The rows are grouped in 4 ways, from coarse to fine. Each group lies inside one group of the grouping before and may be the whole of it. The rows also spread widely along 15 directions, which tell nothing about the answers.
In the rows, zero is written as 128.
Known rows, each followed by its group in each grouping:
[111 107 131 134 109 165 130 123  94 131 165  89 126 140 127 124 145 113
 136 148 125 129 131 145 179  88 146 132 153  39 164 155  81 144 144 168
  82 151 147 128 199 115 117]  zuz tagi z354 mopop
[ 75 117  95 134  97 138 147 146 127 175 122 108  93 206 147 138 127  98
 127 124 123 130 128  90 102 199 136 153  85 146 162 107  78 111 121 110
  63 134 134 103 153  80 147]  zuz fel z161 mur
[104 160 128 123 129 118 130 136 151 147 126 101 146 155 113 149 156 109
  98 116 121 128 137 108 111 106 134  96 127 118 133  84  96  97 111  88
 118 129 150 137 123 125 123]  zelo Gik z64 konu
[ 95 118 109 120 160 125 139 118 146 160 125 108 154 148 126 130 146 152
 116 134 132 155 115 114 140 125 105  88 120 146 127  89 123 151 179 130
 118 147 116 165 141 106 167]  zuz tagi z847 tibu
[147 101 108 171 128 134 132 138 127 180 134 106 135 154 175 112 123 165
 131 158  95 154  81 137 169 153 131 119 122 141 119 147 132 162 144 176
 150 121  97 141 146 119 167]  zelo lod z278 Mimim
[139 134 145 117 170 142 138 122  97 129 111 119 152 189 120 159 153  84
 135  56  92 131 120 118  93 104 193  70 118 137 142  92  91 139  74 116
 108 161 129 146 103 147 147]  zuz tagi z354 siza
[162 138  89 130 188  88 143 128 162 171 130 143 137 120 126 129 110 161
 113 127 136 120 117 128 169 157 108 147  85 112 105 168 161 139 164 163
 157 139 100 128 125 167 150]  zuz rukid z421 bof
[145 108 129 162 159 129 115 148 129 118 117 130 158 166 150 103 109 109
 127 129 104 110  94 111 121 147 128 140 154 138 114 132 120 123 131 111
 115 139 102 135 136 132 136]  zuz veti z746 Ren
[157 158 102 145 144  95 137 117 137 136 116 133 162 115 110 112 131 140
 116 112 150 148 120 101 120 152 153  89 127 124 123 144 129 117 120 138
 136 149 119 129 118 131 118]  zuz rukid z421 Busa
[110 130  99 117 127  94 106 155 112 152 119 112 141 116 168 147 113 126
 161 118 117 133 150 104 126 142 148 174 133 160 137 179 121 166 156 160
 138 131  79 119 185 123 153]  zuz veti z746 togis
[149  95 151 151 137 174 135 132 121  94 148 146  97 157  85 117 104 108
 133 121 137  58  83 140 138 149  78 169 121  89 124 129 121 121 137  95
  97 139 135 126 122 153 101]  zuz fel z515 bure
[166 133 137 128 141 133 141 124  89 129 147 127 148 138 135 125 133  91
 129 104  88 114 116 144 114 112 153 105 149 125 129 118 131 155 113 107
 124 137 117 154 120 161 127]  zelo lod z178 gaz
[124 157 104 122 111 125 155 120 116 152 135 108 127 164 111 128 145  87
 106 102 136 135 152  99  91 158 166 104 108  99 150 107  89  97  93 101
  79 138 154 108 124 113 110]  zuz veti z47 zas
[112 162  98 107 109 144 161 138 109 156 136 161  96 155 129 151 149 112
 181  96 152 114 124 105  95 174 149 144  95 160 168 115  93 157 105 136
  86 154 135  98 143 134 128]  zuz fel z659 fiz
[130  79 121 152  94 113  94 138 127 157 126  57 165 130 139 129 102 113
 101 116 108 180 140 104 132 143 191 116 132  83  95 159  93  90 128 145
 132 126  94 130 162  82 103]  zuz tagi z847 kebi
[122 101 129 139 125 140 140 118 118 169 116 108 126 172 125 156 147 137
 115  99 109 140  99 137 131 131 153  74 101 132 118  97 100 130 118 129
 134 140 123 159 113 112 160]  zuz rukid z514 Fef
[143  73 142 135 122 143 115 106 122 117 121 168 120 126  94 163  94 127
 141  80 134  95  83 138 143 167 117 121  93 158  98 132 128 132 163  87
 127 150  81 179 116 120 116]  zelo Gik z64 Meku
[169 140 126 132 135 125 140 140 144 160 152 115 139 119 120 122 124 134
 114 131 115 124 107 139 128 131 110 128 126 121  98 119 152 138 132 119
 159 110 119 134 104 161 112]  zelo lod z178 nele
[156 132 109 138 104 122 152 113  92 135 141 129 136 131 132  95 144 111
 124 138 129 129 129 127  94 150 138 109 146 114 133 101 126 140 122  98
 113 130 141 140 121 141 124]  zelo lemer z526 ran
[128 140 131 119  98 125 140 128 116 146 152 119 129 119 121 141 136 113
 122 117 123 111 129 139 126 114 126 129 134 112 131 124 119 134 137 104
 129 130 132 137 140 126 117]  zuz tagi z775 Peba
[144  89 110 151 157 143 126 114 145 134  87  94 125 165  77 128 124 167
 134  92 165 166  95  88 103 192 135  77  66 140 109 116 111 127 112 167
 139 140 121 123  82 113 138]  zuz tagi z354 siza
[110 120  80 165 103  74  91 158 168 163 106  92 155 123 180 103 130 158
 118 190 136 145 140  97 144 139 139 178 148  81 125 162  97  89 149 167
 154 123 127  97 196 115 152]  zuz tagi z847 tibu
[116  96 147 116 142 141 128 142 138 147 157 105 141 158 124 142 102  82
  91 118  81 104 117 141 137 118  96 140 134 125 104  97 134 123 168  54
 102 119 104 172 133 126 121]  zelo lod z178 nele
[146 127 145 134 126 144 110 148 170 121 150 139 146 116  93 144 118 118
 132 112 142 106 101 131 153 109 130 143 140  90  98 126 105  98 127 102
 130 136 119 132 138 156  73]  zelo lod z278 Mimim
[167 103 166 138 133 183 129 172 129 139 189 122 150 129 132 124  86  97
 142 114  95 121  75 144 159 125 125 164 161 118  88 144 127 149 140 117
 109 130  86 128 145 136  65]  zuz tagi z354 siza
[125 138 145 133 145 128 124 180 132 184 143 129 169 157 196 155 123 112
 137 107  56 135  87 134 139 101 158 130 164 188 105 117 119 155 126 118
 143 131  76 149 149 130 151]  zuz rukid z514 Fef
[101 110 123 141 200 127 102 171 137 117  98  90 184 180 168  94 146 124
 151 145 109 151 111  83  91 110 124 123 186 161 129  81  98 157 135 139
 118 143 113 131 156 141 178]  zuz fel z161 mur
[151  86 117 117 161 140 144 130  85 152 143 139 163 169 177 122 126  79
 145  98  84 136 117 132 109 143 173 122 139 135 113  95 113 163 137 113
  89 157  89 159 145 144 150]  zuz tagi z847 kebi
[143 123  89 142 109  82 130 119 129 159 116 132 107 127 136 127 108 135
 108 136 133  95 137 125 127 183 110 170  88 116 125 169 142 114 153 121
 147 118 117 120 137 129 152]  zuz veti z47 zas
[164  47 136 164 117 137 103 130 135 143 133  86 128 138 125 121 117 148
 103 149 111 113  99 165 162 117 113 139 125  55  78 129 121 112 145 132
 173 108 120 152 131 156 135]  zelo lod z278 Mimim
[ 91 118 114  87 119 140 132 132 104 163 148  86 123 116 111 172 141 127
 150  97 140 157 155 123 137 111 146 118 116 120 137 134  98 169 156 161
 113 139 111 137 171 114 131]  zuz rukid z514 Fef
[ 81 109 136 116  93 153 120 156 116 165 133  79  87 164 124 185 111 119
 147  94 101 125 125 115 122 145 118 154  89 180 144 141 104 164 135 130
 125 107  99 125 149  97 145]  zelo lod z278 Mimim
[166  61 114 141 177 157 136 136  82 106 155 156 162 147 174  68 114  97
 167 149 113 111  95 139 128 149 119 163 181 106 114 105 128 179 173 123
  75 162  96 153 170 167 143]  zuz fel z515 bure
[129 149 119 101 186 121 158 125 133 160 150  78 137 160  95 139 113 100
  81 101  98 136 149 114 129 132 102 102  95 135 130 120 157 148 148 105
 107 116 113 148 100 138 134]  zelo lod z278 Mimim
[ 93 113 127 101 114 123  89 113 108  78  91  70 111 101  40 165 134 133
 152  82 185 129 171  82  75 130 111 112 105 132 143 141  99 141 136 134
 140 127 131 126 131 120 115]  zelo Gik z64 konu
[124 143 108 110 131 125 127 135 118 123 129 102 105 116  94 140 124 137
 157 114 154 117 145 104 107 147  99 154 106 143 148 154 133 169 140 151
 136 117 121 108 136 151 130]  zelo lod z278 Mimim
[144 178 132 125 129 159 175 150 107 175 183 116 149 153 156 115 158 102
 128 129  96 139 104 136 129 108 145 103 163 131 136  93 119 163 107 123
  99 131 134 124 132 136 111]  zuz veti z746 togis
[162 108 134 142 168 129 106 141 136  97 101 119 116 127  93 123 125 165
 155 125 151  85  99 124 111 129  77 161 119 124 113 146 141 157 133 158
 184 123 128 112 107 185 148]  zuz tagi z354 siza
[122 157 134 115  80 149 135 137  98 139 151  88 121 123 102 146 165 109
 147 107 140 148 150 118 103  98 174 108 142  89 149 115  77 137  83 138
 117 128 158 107 143 136  90]  zelo lemer z526 ran

New rows, each followed by its group in each grouping:
[110 110 100 121  63 113 141 116 112 168 152 110 105 110 124 138 136 125
 114 141 148 119 150 141 142 143 125 149 113  73 134 140 105 120 159 119
 116 128 139 132 171 109 123]  zuz rukid z421 Busa
[134  97 137 113 150  97 101 136 121 123 113 129 156 131 141 149 122 100
 126 101  88  94 129 140  97 103 123 137 144 153 100 101 135 141 150  70
 160 127  97 176 126 167 161]  zelo lod z178 gaz
[137  80 121 116 133 128 125 117 120 137 124 137 123 136 123 145 141 127
 133 117 132  96 119 146 117 129 106 133 112 113 101  84 118 138 155  94
 142 134 126 162 123 163 150]  zelo Gik z64 Meku
[136  65 151 160 120 158 101 166 105  95 125 122 113 156 140 110  98 110
 150 140 107  64  85 134 109 142  80 199 163 132 112 138 116 141 144 100
 126 117 107 126 147 145 134]  zuz rukid z514 Fef
[120 116 138 128 169 129 107 153 164 121 131 148 161 130 132 132 118 131
 144 130 127 102  95 125 153 105  98 156 153 134 112 124 122 139 172 114
 128 149 102 148 158 147 133]  zuz tagi z354 mopop
[136 117 131 118 112 121 111 148 166 154 159  99 152  89  98 146  96 128
 114 112 134 145 126 122 145 133 118 138 127 122  80 139 136 119 162 106
 148 111  88 142 136 125  79]  zelo lod z278 Mimim
[163 124 145 134  98 119 139 139 101 149 172 118 127 116 143 124  91  91
  96 128  76  80 118 158 139 130 100 176 143 116 109 166 163 136 156  83
 139 108 100 142 134 136 108]  zuz tagi z847 tibu
[134 117 138 122 168 121 112 140 174 154 127 137 157 123 117 167 126 153
 128 104 124 121  96 138 169  97 125 125 115 123  89 126 124 126 157 134
 166 148  96 154 134 153 134]  zuz tagi z847 tibu
[ 93 137 168 122  89 165 103 178 159 142 175 124 168  93 131 150 139 131
 167 128 135 147  86 130 157  71 132 132 203 145 104 103  86 144 154 114
 127 142 102 142 189 105  73]  zuz fel z161 mur
[163 158 113 115 176  91 158 111  95 144 137 177 124 147 147 145 121  90
 118  97  84  61 134 155 149 126 137 154 104 113 152 162 157 148 138 109
 121 154 114 148 132 187 165]  zuz fel z515 bure
[151 145 126 151 122 137 133 146 101 121 131 137 136 156 136 120  92  81
 145  92 105 120 110  91 104 181 171 149 127 154 148 174 112 126  97 125
  83 147  96 101 138 111  95]  zuz tagi z847 tibu
[149 165 116 158 160 141 160 146 140 146 167 182 193 144 182  69 143 115
 139 163 112 138  69 121 146 134 135 107 199 146 131  83 126 145 144 106
  77 167 116 147 155 132 122]  zuz fel z515 bure
[147 109 124 137  73 115  92 142 114 121  95  91  88 125  98 159 134 130
 154 100 145 100 144 117  77 143 154 164  96  97 123 155  92 110  75 147
 182 104 144  87 120 162 118]  zelo lod z178 nele
[123 133  96 142 126 127 146 108 118 143 129 144 152 125 140  98 157 153
 145 149 156 151 104 115 123 152 123  85 149 150 139  97 116 160 161 133
 108 154 126 153 150 106 154]  zuz veti z47 zas
[105 160 113 136  93 127 126 139 140 136 134 140 129 121 129 130 172 142
 157 144 162 116 121 119 130 108 139 135 152  96 154 108  80 119 119 138
 123 149 162 109 170 136 126]  zuz fel z515 bure
[141 117  90 119 160 118  93 154 143 102 100 145 161 108 137 114 156 146
 208 131 180 140 130  91  91 127 157 153 157 118 123 109  86 152 122 174
 138 155 123 103 167 190 132]  zelo lod z178 nele
[ 99 155 122 122  95 109 111 131 127 115 124 101 151 115 107 134 144 108
 130 117 140 136 152  97  96 111 141 107 160 136 149 115  99 122 125  97
 119 129 136 134 152 112 114]  zelo lod z278 Mimim
[119  69 153 133  79 155 116 149 132 146 164 128 124 117 125 146 102 116
 123 127 117  96  91 158 149 127  93 161 149 120  83 114 116 122 178  71
 126 121  97 164 155 109 101]  zuz rukid z514 Fef
[112 107 132  94 133 185 120 155 115 118 143  65 132 132  78 144 147 119
 185  84 174 176 139  87  81 122 152 116 129 113 125  96  71 166 106 169
 100 139 133  94 141 133  85]  zuz tagi z354 siza
[101 182 109 134 141 131 139 136 181 143 134  93 142 153  82 124 145 128
 101 130 158 154 132  80 133 133 130  91 117 104 152 108  95  90 110 126
  93 134 157 107 128 112  99]  zelo lod z278 Mimim
[164 184  92 128 132 118 146 135 101 109 126 182 145 112 134  98 138 110
 192 107 167 122 124  84  68 180 161 141 149 168 154 138 115 159 101 138
  98 159 120  91 139 154 107]  zuz veti z47 zas
[133 133 127 140  96 109 111 123 127 117 114 151 140 126 109 145 131 107
 133  95 141 106 122 119 114 134 171 120 133 107 131 135  90  87 105  98
 125 156 129 132 141 128 102]  zuz fel z659 fiz
[133 106  91 105 149  94 140 136 139 166 149  81 162 122 140  95 119 113
  87 152 125 146 161 113 100 150  92 146 132 104  92  94 151 130 184  96
 123 111 115 139 133 138 138]  zuz tagi z847 tibu
[137 110 131 110 156 135  89 148 119  83 121 122 151  96  99 137 110 120
 188  97 152 126 129 100 104 124 132 153 154 147 120 153 119 171 147 147
 131 143  87 129 157 161 104]  zelo lod z178 nele
[131  68 151  92 146 182 121 162  99 104 180  78 126 101  96 108 115 118
 169 137 148 114 123 138 105 110  48 182 174 116  92 102 138 205 190 124
 122 111 106 132 152 167  99]  zuz fel z161 mur
[157 133 150 142 130 114 127 127 113 166 154  79 175 126 139 139 122 113
  80 110  66 151 120 148 161  81 167  85 151  97 104 151 135 125 127 130
 156 127 102 161 131 120 119]  zuz tagi z847 tibu
[169 105 109 125 140 115 139 120 134 135 147 152 121 126 109 122  86  98
 109 119 123  86 123 138 134 177 104 169  98 102 104 146 156 114 162  83
 112 129 103 144 119 158 104]  zelo lod z178 nele
[113 129 143 125 156 169 127 159 117 147 141  73 148 196 134 152 136  83
 136  87  85 160 124 103 123 104 185 102 134 124 144 110  73 139  82 141
  84 138 118 120 144 127 120]  zelo lod z278 Mimim
[160 170  94 114 124 105 154 115 105 146 131 121 151 114 122 115 165 116
 132 109 145 154 151 104  71 147 162  82 128 131 129  92 121 140  99 123
 128 134 142 124 105 152 118]  zelo Gik z64 konu
[164 129 123 105 152 147 155 142 138 132 163 149 139 113  99 113 107 113
 145 107 151 117 104 118  98 171  87 146 123 154  95 100 156 159 156  93
 112 131 106 129 102 154  90]  zuz tagi z354 siza
[139 164 103 166  93 118 152 147 140 185 144 176 142 157 195 115 135 121
 133 152 100 131  88 124 147 163 171 135 140 147 140 121 106 114 111 110
 106 144 120 127 154 116 129]  zelo lemer z526 ran
[155 164 113 134  79  99 150 130 101 161 155 173 125 117 156 136  90  80
 125 105  93 105 128 127 126 180 164 159 121 160 137 172 145 128 129  78
 105 133  89 136 142 117  98]  zelo lemer z526 ran
[ 95  90 121 131 162 132 112 173 157 216 134  60 137 188 183 172 114 136
 106 130  63 158 117 125 181 116 139 150  95 127 106 135 103 138 150 165
 142 112  88 134 163 117 172]  zelo Gik z64 Meku
[132 174 123 118 112 163 167 132 133 150 193 120 127  94  98 107 145 145
 133 159 161 135 109 128 149 126  74 118 151 122 135 110 139 168 162 128
 106 123 143 125 137 128  82]  zelo Gik z64 Meku
[ 97 169 109 149 103 125 142 141 169 168 148 129 105 146 130 135 134 147
 111 168 129 103 108 127 182 132  92 153 115 114 163 147 116 115 150 128
 116 123 144 118 164 112 134]  zelo lod z278 Mimim
[131 111 127 118 153 145 137 120 122 117 140 117 121 150  81 138 100  94
 115  95 133 107 131 112 135 150 120 141  98  94 133 149 118 117 146 112
  81 148 116 130 133 128 101]  zuz tagi z847 tibu
[149 160 128 180 139 142 160 135 101 138 138 169 132 196 177  94 117  90
 119 139  74  85  72 127 137 162 135 135 150 156 167 144 122 132 109  99
  75 149 122 129 138 116 147]  zuz veti z47 zas
[120 170 145 135  83  96 122 145 125 141 141 136 125 114 135 148 121 106
 113 125  98  77 124 139 134 108 117 160 153 141 141 160 133 118 136  82
 150 121 121 134 150 125 120]  zuz fel z161 mur
[ 97  88 118 114 194 123 108 148 140 132 109  97 151 190 149 139 139  97
 121 126  94 113 138 117 118  99 124 140 132 107 129  83  94 129 145 106
 106 139 124 152 154 162 181]  zelo lod z178 gaz
[130 177 118 129  83 126 158 113  97 131 146 149 130 133 125 121 156  96
 133 119 125 112 128 124  98 135 143  98 150 147 167 103 115 140 111  81
  96 139 148 141 131 122 119]  zelo lod z278 Mimim
[128  86 117 142 107 124 113 115 117 137 124 104 139 132 130 126 142 130
 117 139 131 130 127 133 132 124 134 113 135  85 116 109 100 116 144 117
 132 133 133 153 147 126 136]  zelo Gik z64 Meku
[ 85 138 111  79 212 139 132 126 170 153 133  78 154 122  79 155 165 177
 140 124 164 176 136 109 155  80  87  74 111 134 128  85 126 188 185 177
 137 142 123 157 139 148 159]  zelo lod z178 nele
[134 209 130 154  99 135 175 105 110 106 142 131 102 117  75  78 159 157
 114 163 165  84  95 118  86 147  29  95 153 172 172 110 164 162 136  92
 133 111 179 122  87 116 131]  zuz veti z47 zas
[137 160 138 134 106 103 145 125  84 125 135 126 121 145 138 123 117  83
 104 118  79  73 132 134  98 131 107 144 144 154 160 149 153 145 129  71
 125 118 130 141 121 126 146]  zuz tagi z354 siza
[127 117  99 122 141 116 130 112 164 109 123 145 141 107  78 102 131 145
 128 141 195 115 124 105 116 161  78 130 121 102 116 102 127 114 177 102
 112 147 140 136 129 136 114]  zuz tagi z354 mopop
[200 128  96 162 139  85 131 112  96 106 111 156 170 114 150  65 113 114
 132 132 128 120 118 108  81 183 149 126 156 132 117 147 154 132 126 120
 136 143 106 131 117 153 130]  zuz tagi z847 kebi
[154  85 123 153 134 133 135 112  67 102 136 108 137 151 138  83  98  91
 117 135 100 106 120 128 114 159 116 137 151 111 143 155 138 152 156 110
  90 137 109 149 144 115 139]  zuz tagi z775 Peba
[131  63 120 166 126 124 106 124  88 106  91 130 139 171 156 102 110 110
 146 124 109 115  99 112  96 176 141 132 145 153 131 128 107 137 139 111
 109 149  97 152 147 109 165]  zuz fel z161 mur
[135  87 113 133 116 130 108 158  88 129 135  84 133 114 163  98 125 138
 168 158 127 127 129 122  98 136  99 178 169 135 115 143 129 189 161 159
 152 107 104 117 168 143 151]  zuz veti z746 Ren
[118 123 123 130 128 138 122 165 165 184 126  91 124 153 137 158 150 162
 141 125 129 145 106 122 133 118 131 136 103 123 109 106  96 135 115 165
 167 119 134 106 132 140 146]  zuz tagi z354 siza
[114  98 115 137 185 141 101 166 138 118 108  94 161 161 145 111 111 123
 155 128 125 152 114  75 103 154 116 144 144 166 119 117 107 155 146 144
 105 135  89 123 151 129 142]  zelo Gik z64 konu
[163 126 109 109 198 108 127  98 134 122 132 167 158 105  96 150 100 121
 135  85 132 123 124 130 177 136 150 110 101 116 121 174 151 147 172 141
 116 172  77 171 141 161 119]  zelo lod z178 nele
[136 141 133 102  94  91 133 102  79 121 127 119 125 112 101 155 125  80
 108  80 109  90 167 133  83 122 139 123 121 127 139 141 138 130 131  70
 135 129 125 152 119 133 127]  zuz tagi z847 tibu
[178 195 141 127 133 114 165 140 132 164 163 185 170 115 154 127 163 115
 121 116  96 100  87 162 124  86 142  96 177 149 107  81 144 139 108  78
 155 141 129 157 102 177 120]  zuz rukid z514 Fef
[125 112 101 137  87 122 113 150 162 140 132 128 129  86 110 109 121 167
 161 150 193 142 108 101 110 182  94 160 132 141  97 121 120 129 165 133
 147 124 113 110 148 117  98]  zuz fel z161 mur
[ 90 137  77 114 158  80 135 136 145 162 114 150 148 146 168 121 124 126
 130 143 127 119 136  99 117 168 100 154 122 177 144 115 138 147 188 104
 105 146 100 147 164 120 185]  zuz fel z659 fiz
[188 102 169 125 116 182 143 120  68 100 177  99 117  99  69 113 130 118
 149 106 138 107 103 164 119 105 108 116 158  82 106 132 138 178 124 136
 141 125 130 135 109 169  73]  zuz fel z161 mur
[137 156 119 157  94 127 116 160 164 107 132 114 107 108  88  97 113 143
 129 163 175  90 114  89  98 171  60 186 136 122 126 144 127 101 127 108
 139  99 150  76 121 137  81]  zelo Gik z64 Meku
[151 188  83 138 102  91 155 132 153 164 146 146 135 114 135 103 140 127
 111 152 151 119 135 110 124 161 133 149 122  94 138 138 126  96 124 122
 121 133 150  95 137 139 104]  zuz tagi z847 tibu
[147  90 165 126 106 154 101 152 146 115 154  80 160 106  78 131 123 109
 114 105 145 129 117 129 110  98 125 121 164  75  61  91 102  96 126  82
 144 115 123 137 118 139  56]  zuz veti z746 togis
[101 117 129 135 123 175 135 163 142 148 156 118 116 152 125 127 121 136
 161 138 143 132  87 111 145 152 101 157 133 145 133 122 100 155 152 144
  93 137 113 112 164 107 110]  zuz fel z161 mur
[126 126 107 166  82 124 132 131 121 180 120  81 123 148 146 120 138 160
 120 146 120 176 111 110 126 163 154  96 113 136 131 134 108 133 111 162
 147 114 127 122 131  92 143]  zelo lemer z526 ran
[143 154  88 140 131  89 141 109 145 149 117 191 152 111 131 127 103 136
 136 106 148 130 103 102 134 202 139 113 104 189 123 153 149 127 164 109
 117 159  80 153 131 100 125]  zuz veti z746 Ren
[118 178 101 145 112 138 157 152 108 169 148 163 129 164 182 125 113 100
 162 122  98 146 103  92 136 185 176 142 129 194 176 158 108 159 116 137
  63 153  93 113 170  93 123]  zelo lemer z526 ran
[143 121  77 155  81 125 151 139 108 171 136 128 138 137 173  85 123 130
 151 144 143 168 108  93  89 224 151 129 130 170 123 117 119 146 132 135
  99 129 103 111 143  87 123]  zuz veti z746 togis
[ 91 134 127 158 108 157 124 175 166 155 136 110 131 172 136 127 119 123
 128 138 128 135  88  91 132 156 125 144 140 144 130 116  81  98 120 116
  89 130 122 105 154  84 106]  zuz rukid z514 Fef
[ 99 159 130 137 177 166 159 146 142 124 130 114 120 197 103 113 127 121
 129 126 120 116  88  87 104 160  64 111 120 203 163  88 133 165 134 101
  78 126 128 129 103 117 148]  zelo lod z278 Mimim
[167  89 116 139 183 121 121 125 133 123 111 119 127 144 109 124 103 144
 129 115 123 107 106 127 131 158  95 140  95 133 102 143 155 153 151 139
 157 123  96 144 104 173 154]  zelo lod z278 Mimim
[195  95 142 136 184 159 128 151 130 102 152 155 159 128 122  93 125 117
 156 130 136  89  82 144 118 120 100 156 169  97  76  97 135 150 137 112
 135 139 113 135 115 205 103]  zuz veti z746 Ren
[ 97 130 105 134 158 121 124 124  99 112  99  97 133 161 134 115 146 132
 149 133 132 130 136  93 108 128 123 119 135 140 181 138 103 168 140 163
 106 148 134 124 162 117 182]  zuz tagi z775 Peba
[115  75 126 104 101 173 149 121  77 153 157  74 108 138 107 133 143 126
 150 110 141 152 126 135  96 144 112 104 119 131 120  86 112 188 151 133
 111 125 124 146 131 113 132]  zuz fel z659 fiz
[116  71 104 122 125 137 145 114  53 139 122  87 101 190 160 118 149  93
 131 135  97 105 152 135  93 138 128 149 116  92 161 108 100 164 137 130
  92 133 144 134 155 139 193]  zuz tagi z847 tibu
[120 147 154 141 146 158 116 156 130 110 123 102 130 144  96 143 115 135
 155  98 126 125  92  94 119 126 115 130 132 172 142 156 115 155 115 153
 130 134 106 110 129 118 113]  zuz tagi z847 tibu
